There are 9 hidden switches. A switch that is on adds its own fixed numbers to the row, and there is some noise. The rows also spread widely along 10 directions, which tell nothing about the answers.
Some rows, each with its switches (1 for on, 0 for off) after it:
-138  -43  358  124  -155  1  -63  -138  -27  203  85  134  -72  12  19  136  180  137  9  -35  -92  -100  -273 | 0 1 0 0 0 0 0 1 0
24  77  425  -134  -90  23  61  -407  279  327  -38  210  -1  -369  -164  -353  166  136  -13  157  33  -23  -150 | 0 0 1 0 0 0 1 0 0
294  -8  28  27  -109  -163  -301  -501  61  -165  220  110  -103  -172  -123  -241  300  -80  2  184  274  278  -63 | 0 1 1 0 0 0 0 1 1
-2  -180  477  20  -141  -109  119  -173  -175  323  261  302  -4  -329  -280  41  341  -1  82  -208  -106  -225  -136 | 0 0 1 1 0 0 0 1 0
40  56  52  -18  -141  -71  -296  -506  123  -95  -80  81  20  -75  -98  -337  105  53  -118  127  162  168  -41 | 0 1 0 1 0 1 0 0 0
8  69  188  5  34  -52  -241  -364  40  -221  229  -4  -107  -243  -149  -335  80  -105  131  203  123  291  -40 | 0 0 0 1 0 0 0 1 1
16  60  169  -60  -140  -3  -163  -509  104  -41  15  -98  -21  -17  86  -327  29  19  48  279  -40  325  17 | 1 0 0 1 1 1 0 0 1
35  96  73  104  -129  141  31  -150  376  194  -67  40  62  77  -25  -33  3  185  103  80  4  -29  -110 | 0 0 0 0 0 0 0 0 0
-359  -115  470  -53  27  -9  7  -588  -191  27  -239  185  -41  -325  -242  -446  292  99  -184  -71  -55  270  -282 | 1 1 1 0 1 0 0 1 0
101  31  214  181  -269  13  -93  -170  55  186  29  -11  27  63  3  59  175  217  9  55  56  52  -178 | 0 1 1 0 0 1 0 0 0
64  88  91  201  -99  1  -395  -556  383  -245  -9  99  -138  -75  -74  -241  70  123  -83  289  374  468  -302 | 0 1 1 0 1 1 0 0 0
-15  67  106  325  -111  1  -148  -354  547  -72  84  -13  -32  -53  -190  -168  -268  236  130  165  40  237  -205 | 1 1 1 0 1 1 0 0 0
-210  -96  111  -61  37  3  90  -367  -163  -18  -132  86  23  -118  -143  -280  201  -23  -15  -201  -156  284  -87 | 1 1 0 0 0 1 0 1 0
-44  131  118  104  88  109  -265  -314  145  -203  67  124  -189  -156  -148  -192  112  -31  28  211  381  506  -357 | 0 1 0 1 0 0 0 0 0
-130  162  259  206  72  -75  -96  -70  255  -17  246  -98  -110  -217  -241  -108  -223  115  263  117  -36  144  -223 | 0 1 0 0 0 0 1 1 1
83  -106  172  35  66  3  164  -311  179  -97  -82  162  25  -390  -498  -451  303  50  68  -173  69  142  -35 | 0 1 1 0 0 1 0 0 1
-302  73  485  130  -113  65  -118  -336  102  100  89  -66  -72  -68  146  -153  -83  153  77  237  -176  212  -251 | 0 0 1 0 1 0 0 1 0
-242  101  403  93  -164  120  -122  -69  -190  291  -81  -197  -50  197  160  202  137  254  11  87  -65  191  -308 | 0 0 0 0 1 1 0 1 1
169  -112  109  -63  -143  -60  31  -326  -163  51  385  212  -135  -36  186  58  388  -249  175  77  -53  261  -95 | 0 1 0 1 1 0 0 0 0
-102  -228  167  -53  10  -160  68  -505  -172  -71  101  211  -186  -223  -9  -182  338  -212  83  -131  -236  497  -217 | 1 1 1 1 0 0 1 1 1
106  -174  97  298  -141  -295  -209  -307  -5  -128  265  196  -111  -170  -447  92  236  93  26  -123  170  34  -245 | 1 1 1 0 1 0 0 0 1
221  -54  204  104  -342  -123  14  -414  77  121  60  39  56  40  154  -80  183  140  98  185  -163  80  34 | 1 1 1 1 1 0 1 0 0
73  38  82  103  -269  -241  -417  -287  -74  63  138  18  -90  134  87  223  148  90  -39  101  76  11  -175 | 0 0 0 0 0 0 1 1 1
84  -86  68  109  -199  -273  -187  -473  137  -55  51  100  -25  -122  -145  -177  85  45  6  -36  -80  116  -79 | 0 1 1 1 0 1 1 0 1
262  -27  -72  -76  -308  -172  -237  -644  243  84  190  179  5  92  192  -106  62  -94  -10  254  -4  70  60 | 1 0 0 1 1 0 0 0 0
-265  -9  28  -106  42  -118  -64  -675  56  -143  -207  -92  -10  -143  73  -590  -74  -58  -2  14  -311  562  -54 | 0 1 1 0 0 1 1 1 1

New rows. What belongs after each?
168  -42  17  77  -63  -5  55  1  -191  136  407  170  -130  -12  -49  310  318  -187  244  -109  90  216  -239 | 0 1 0 1 0 0 0 0 0
56  23  24  -20  -242  -98  -380  -487  157  103  -118  147  -137  167  164  118  198  56  -151  110  138  250  -292 | 0 0 0 1 0 1 1 0 1
-66  -62  36  -41  -50  -14  6  -287  -217  4  41  100  -20  -35  12  -95  280  -87  7  -85  -81  203  -101 | 0 1 0 0 0 0 0 0 0
-132  200  428  79  90  321  -62  -117  415  83  -29  -38  -172  -176  -152  -171  45  187  112  256  201  306  -388 | 0 0 0 0 0 1 0 0 1
-246  123  83  1  -53  -115  -422  -486  -60  -193  105  -90  -48  -84  2  -329  -128  5  -72  192  16  215  -98 | 0 0 0 0 0 0 0 0 0
425  -72  -223  42  -315  -82  -59  -580  127  -115  -301  23  186  181  56  -337  388  95  -42  115  96  220  207 | 0 1 1 1 1 0 0 0 1
-198  -129  8  131  -154  -203  -198  -352  -309  -159  14  -22  37  79  -112  9  93  77  -50  -190  -164  118  -69 | 1 0 0 0 1 1 0 0 0
1  -72  381  130  -104  71  192  -185  135  42  -155  2  73  -203  -279  -352  263  254  64  -98  -113  -31  -16 | 0 1 1 0 0 1 0 0 1
-208  -58  252  158  61  188  218  -314  179  -62  -120  70  -52  -158  -126  -273  100  105  125  -14  -127  439  -282 | 1 1 1 0 1 0 0 0 0
184  137  -92  128  -176  -239  -515  -283  -115  -22  238  -9  -42  12  -314  99  43  88  -106  99  416  125  -172 | 1 1 0 0 0 1 0 0 0
309  5  -74  310  -293  -188  -283  -45  -141  36  275  0  35  159  -113  345  198  112  105  -27  220  -3  -91 | 0 0 1 0 0 0 0 1 0
-44  121  94  9  -120  35  -81  -360  86  286  -100  -105  18  35  43  -123  31  141  -21  163  22  307  -243 | 0 1 1 0 1 0 0 0 1
240  82  -232  73  -303  -138  -138  -204  -208  151  79  -277  164  252  117  7  64  86  83  70  -67  163  74 | 0 1 1 0 0 0 0 0 1
43  -79  253  28  -224  -150  -137  -515  -19  50  -19  75  21  -98  14  -306  225  45  -56  82  -109  55  6 | 0 1 1 1 0 0 0 1 1
-180  71  135  98  -194  -67  -214  -373  33  203  -387  -35  152  81  -273  -116  -15  414  -230  -34  103  -55  -176 | 1 1 0 0 1 1 0 0 0
-9  -15  55  -105  -194  -365  -431  -733  -7  -60  -190  167  -11  -125  -187  -326  218  128  -310  68  153  4  -84 | 0 1 0 0 1 0 1 0 1
117  59  130  -12  -237  -54  -72  -189  -109  138  34  -167  99  60  24  -145  147  128  32  69  -105  -35  94 | 0 1 0 0 0 1 0 0 1
-70  -30  167  145  -192  -146  -188  -426  136  45  -91  -34  34  -54  -214  -211  -54  204  -64  4  -58  88  -132 | 1 1 1 1 0 1 0 0 1
6  -37  272  170  -221  -33  -265  -325  191  -143  -7  9  -41  40  -7  -126  107  143  26  116  -23  17  -48 | 0 0 0 1 0 1 0 1 1
-209  37  99  168  141  -48  -161  -189  -90  -131  124  106  -187  -232  -306  30  88  -15  84  -116  198  498  -477 | 0 0 1 0 0 0 1 0 0
40  19  -61  -92  -183  -56  -106  -225  -659  200  169  -136  1  165  250  145  323  -175  34  -29  -40  561  -162 | 0 1 1 1 0 1 0 0 0
6  -10  258  174  -254  -111  -212  -379  200  81  63  108  5  -73  -70  -133  62  207  -53  115  -10  -118  -134 | 0 1 1 0 0 0 0 0 0
-445  -135  45  -104  4  -255  -135  -596  -276  -50  -18  121  -69  -168  -4  -208  19  -135  -101  -287  -323  413  -263 | 0 0 1 0 0 1 1 0 0
-10  48  -25  201  11  9  88  -194  478  -23  -211  131  70  -62  -283  -182  -53  213  135  -96  12  65  -124 | 0 1 0 0 0 0 1 1 0
46  50  233  20  -177  72  -79  -260  -40  227  -14  62  -2  -33  22  -28  285  132  -49  100  121  106  -207 | 0 0 1 0 0 0 0 0 0
151  -166  96  91  -307  -69  -95  -486  134  -51  -250  92  90  126  63  -188  352  167  -91  -58  -101  23  50 | 0 0 1 0 0 1 0 1 1
-553  27  -85  -57  199  -151  -166  -596  57  -167  -111  -61  -22  -182  -153  -523  -348  -97  -23  -111  -289  409  -174 | 0 1 0 0 0 0 0 1 1
78  -102  565  159  -329  -75  -98  -281  270  25  -41  235  -6  -92  -63  -90  312  310  -39  51  -78  -388  2 | 0 0 0 0 0 1 1 1 0
-178  -45  169  35  -110  -3  -15  -425  275  183  51  217  -80  -22  92  -57  -36  2  45  49  -163  120  -261 | 0 1 0 1 1 0 0 0 0
-113  66  132  178  -122  28  46  -191  323  289  -111  -2  156  -61  -215  -139  -213  245  108  -31  -110  -72  -133 | 0 0 1 1 0 0 0 0 0
116  -139  190  208  -371  -145  -125  -341  -182  102  -59  62  68  155  49  87  332  231  -78  8  -58  -32  -70 | 1 1 1 0 1 0 0 1 0
248  -200  55  -136  -408  -183  -55  -867  391  263  -227  378  156  22  150  -322  259  61  -183  37  -132  -89  104 | 0 1 1 1 1 1 0 1 0
-44  2  165  -35  -77  -145  -71  -459  89  169  -141  116  -13  -168  -127  -232  155  95  -68  -25  -16  148  -190 | 0 1 1 0 0 0 1 1 1
-216  85  140  -25  -98  -62  -70  -470  88  270  -422  -140  234  -84  -279  -442  -140  324  -162  -19  -106  -15  -49 | 1 0 1 0 0 0 0 1 1
-89  -11  171  74  -88  -31  44  -252  143  217  9  36  60  -94  -129  -118  -19  119  82  -92  -140  97  -151 | 0 1 1 0 0 1 0 1 0
-237  -244  73  132  -278  -187  -214  -623  74  -111  -174  195  1  118  126  -103  126  105  -186  -199  -315  25  -143 | 0 0 1 0 0 1 0 0 0
45  -157  141  -58  -142  -45  -23  -413  -189  -12  159  174  -54  -119  46  -123  363  -159  46  -89  -85  307  -87 | 0 0 1 1 0 1 0 0 0
-148  2  84  144  -99  -266  -264  -307  -346  48  139  -30  -69  -50  -103  99  33  43  -18  -72  -26  294  -296 | 1 1 1 0 0 0 1 1 0
58  -47  -147  -24  -311  -226  -295  -420  -484  -131  244  -145  35  235  362  -43  151  -191  19  59  -211  300  124 | 0 1 0 1 0 1 0 0 0
12  40  273  -34  -126  3  50  -114  -182  368  185  -55  7  -111  -62  19  201  40  101  0  -44  56  -174 | 0 0 1 0 0 0 0 0 1
-168  -113  459  94  -174  -158  -318  -617  2  -159  137  85  -184  -178  54  -257  148  11  -57  161  -85  292  -192 | 0 1 1 1 1 1 0 1 1
-26  -52  229  -13  -208  -22  77  -396  155  213  48  123  -47  -22  273  -107  131  32  73  93  -294  158  -172 | 0 1 1 0 0 0 1 0 0
-193  -6  -44  -26  72  -55  70  -560  168  -125  -177  -118  139  -185  -126  -631  -147  0  113  -5  -253  369  81 | 0 0 1 0 1 0 0 1 1
91  38  -4  288  -146  -96  46  -262  441  -152  -114  -165  143  -18  -115  -356  -169  253  232  60  -224  65  141 | 0 1 1 0 0 0 1 1 1
37  -180  443  114  -160  91  16  -419  321  70  -177  362  -55  -201  -247  -179  411  234  -136  -54  121  -63  -240 | 1 0 1 0 0 1 0 0 0
-19  -8  130  28  -276  -104  -237  -374  -277  227  -14  -25  2  110  69  64  203  117  -170  22  5  183  -223 | 1 1 1 0 0 1 0 0 0
-121  87  6  37  37  30  -134  -227  -125  -14  -110  7  32  -53  -258  -107  139  96  -33  -33  239  276  -224 | 0 0 0 0 1 0 0 0 0
-28  120  302  313  -318  0  -266  -126  97  213  -250  -151  111  134  -173  32  23  486  -87  118  131  -173  -202 | 0 0 1 1 0 0 0 0 1
-113  111  263  33  -145  -18  -658  -737  319  -224  -185  21  -186  13  69  -336  51  174  -290  431  293  329  -259 | 1 0 0 0 0 1 0 1 1
-37  -126  -20  51  -9  -166  -25  -340  -144  -99  -33  183  60  -158  -381  -211  234  12  -30  -248  19  50  -45 | 1 1 0 0 0 0 0 1 0
15  2  167  250  -287  -123  -39  -128  -4  165  57  -17  44  94  34  124  18  193  130  -22  -170  -8  -138 | 0 1 1 1 0 0 1 0 0
110  11  325  159  -160  -5  -126  -323  162  -36  27  67  -131  -93  -26  -50  259  141  86  217  144  264  -232 | 0 0 1 1 1 0 1 0 1
-238  -71  148  264  -148  -127  -359  -529  247  -101  6  166  -132  49  14  19  -50  141  -74  46  5  194  -361 | 0 0 1 0 1 0 0 1 0
-76  -9  -80  54  -9  4  60  -444  195  -245  -168  -105  94  -28  -56  -512  -7  51  116  52  -219  249  129 | 0 1 0 0 1 0 0 0 1
81  156  128  138  -180  -45  -168  -327  172  64  -30  -70  3  -5  6  -110  21  214  46  262  130  256  -169 | 0 1 1 0 1 0 1 0 0
103  -93  81  192  -273  -191  -319  -327  237  -28  333  144  -160  117  131  203  79  0  80  96  -62  -91  -140 | 0 0 0 0 0 0 0 1 1
67  64  -62  111  -72  78  -29  -243  362  -69  16  -37  55  54  4  -172  -84  57  183  61  -32  201  23 | 0 0 0 0 0 1 0 1 0
-88  -64  150  193  -101  41  1  -311  101  21  -30  51  -32  5  -13  -72  51  70  96  -31  -100  385  -241 | 1 1 1 1 0 1 0 1 0
163  -110  230  -275  -313  -51  169  -395  -225  512  -123  56  183  -26  78  -179  419  31  -83  -84  -220  -100  95 | 0 0 1 1 0 1 0 0 1
83  -137  261  351  17  -27  247  121  222  -290  64  108  20  -272  -565  -117  254  214  321  -274  -60  -221  37 | 0 0 0 0 0 0 1 0 1
-45  6  -240  12  -184  -210  -338  -336  -163  176  95  65  22  187  -19  209  -26  -59  -73  -136  65  185  -207 | 0 0 0 1 0 1 0 0 0
6  158  77  16  -79  -22  -254  -477  326  -51  -165  -68  -53  -24  -36  -303  -31  168  -23  260  128  351  -150 | 0 1 0 0 1 1 1 0 1
89  14  195  34  -107  30  -106  -341  183  -21  391  129  -204  -48  201  -21  155  -114  179  276  0  270  -189 | 0 1 0 0 1 0 0 0 0
56  -147  208  241  -76  228  255  -161  365  -82  -192  215  -7  23  -181  -38  301  173  157  -122  -4  155  -143 | 1 0 0 1 1 1 0 0 0
-315  -237  64  -52  -56  -91  407  -389  -198  38  -202  26  260  -57  -64  -393  33  -23  144  -353  -659  3  239 | 1 0 0 1 1 0 0 1 0
79  65  121  -39  -182  92  -77  -517  192  35  -291  -133  93  48  171  -467  157  156  -49  227  -58  322  41 | 0 1 1 0 0 1 0 1 1
-102  -14  48  180  -191  -40  -73  -303  32  108  -302  28  148  53  -163  -148  117  290  -127  -108  -11  -14  -148 | 0 1 1 0 0 0 0 0 0
-229  -63  390  84  105  50  1  -54  -159  96  155  257  -179  -240  -292  133  325  2  52  -192  120  102  -422 | 0 0 0 0 0 0 0 1 0
-46  46  119  -36  -83  72  116  -209  54  214  -249  -85  138  -32  -128  -277  129  205  8  -30  -107  -51  -17 | 0 1 0 0 0 0 0 0 1
-102  -8  -17  126  -186  -105  -270  -258  -310  75  29  -18  -54  138  34  187  179  55  -97  -108  83  344  -341 | 0 1 1 0 0 1 0 0 0
46  -87  40  64  -288  -136  -227  -749  484  -226  -168  163  83  64  202  -521  -12  74  -62  215  -211  -41  200 | 0 1 0 1 0 0 0 1 0
-208  -97  228  243  -122  -210  32  -338  153  56  -49  87  76  -169  -273  -175  -167  201  84  -168  -301  -32  -121 | 1 1 1 1 0 0 1 1 0
-73  -153  168  287  -56  -122  -17  -233  194  -295  216  28  -78  -102  -175  -172  -4  47  223  -63  -261  13  -1 | 1 1 0 0 0 0 0 1 1
71  135  -4  -178  -263  -172  -327  -590  13  524  -449  2  202  22  -220  -266  93  245  -368  54  283  39  -124 | 0 1 1 1 0 1 0 1 1
66  -160  379  168  -159  -218  -306  -219  9  -42  317  387  -334  -132  -157  365  467  22  -15  -63  178  -63  -420 | 0 0 0 0 0 0 1 1 1
-154  146  279  35  38  252  -134  -207  85  64  1  31  -174  -38  7  4  127  29  77  201  262  550  -424 | 0 0 0 1 1 1 0 0 0
-274  25  -239  59  -38  -212  -226  -244  -174  156  -32  4  114  48  -298  75  -177  69  -77  -293  -17  -2  -208 | 0 0 0 0 0 0 0 0 0
23  -119  284  203  -289  33  146  -329  133  114  23  74  18  89  159  -52  141  137  134  85  -282  101  -98 | 1 1 1 1 1 0 0 0 0
181  -189  170  103  -304  -85  -34  -595  329  15  -112  360  16  -36  10  -211  340  108  -72  40  -18  -39  -54 | 0 1 1 1 1 0 0 0 0
-311  -146  270  114  -117  -130  -33  -319  -283  151  -157  145  46  -118  -286  -29  204  164  -127  -310  -83  110  -307 | 0 1 1 1 1 1 0 0 0
184  -282  -96  55  -276  -166  68  -477  242  -63  -70  358  99  49  -18  -164  336  18  -35  -210  -208  -256  129 | 0 1 0 0 0 0 0 0 0
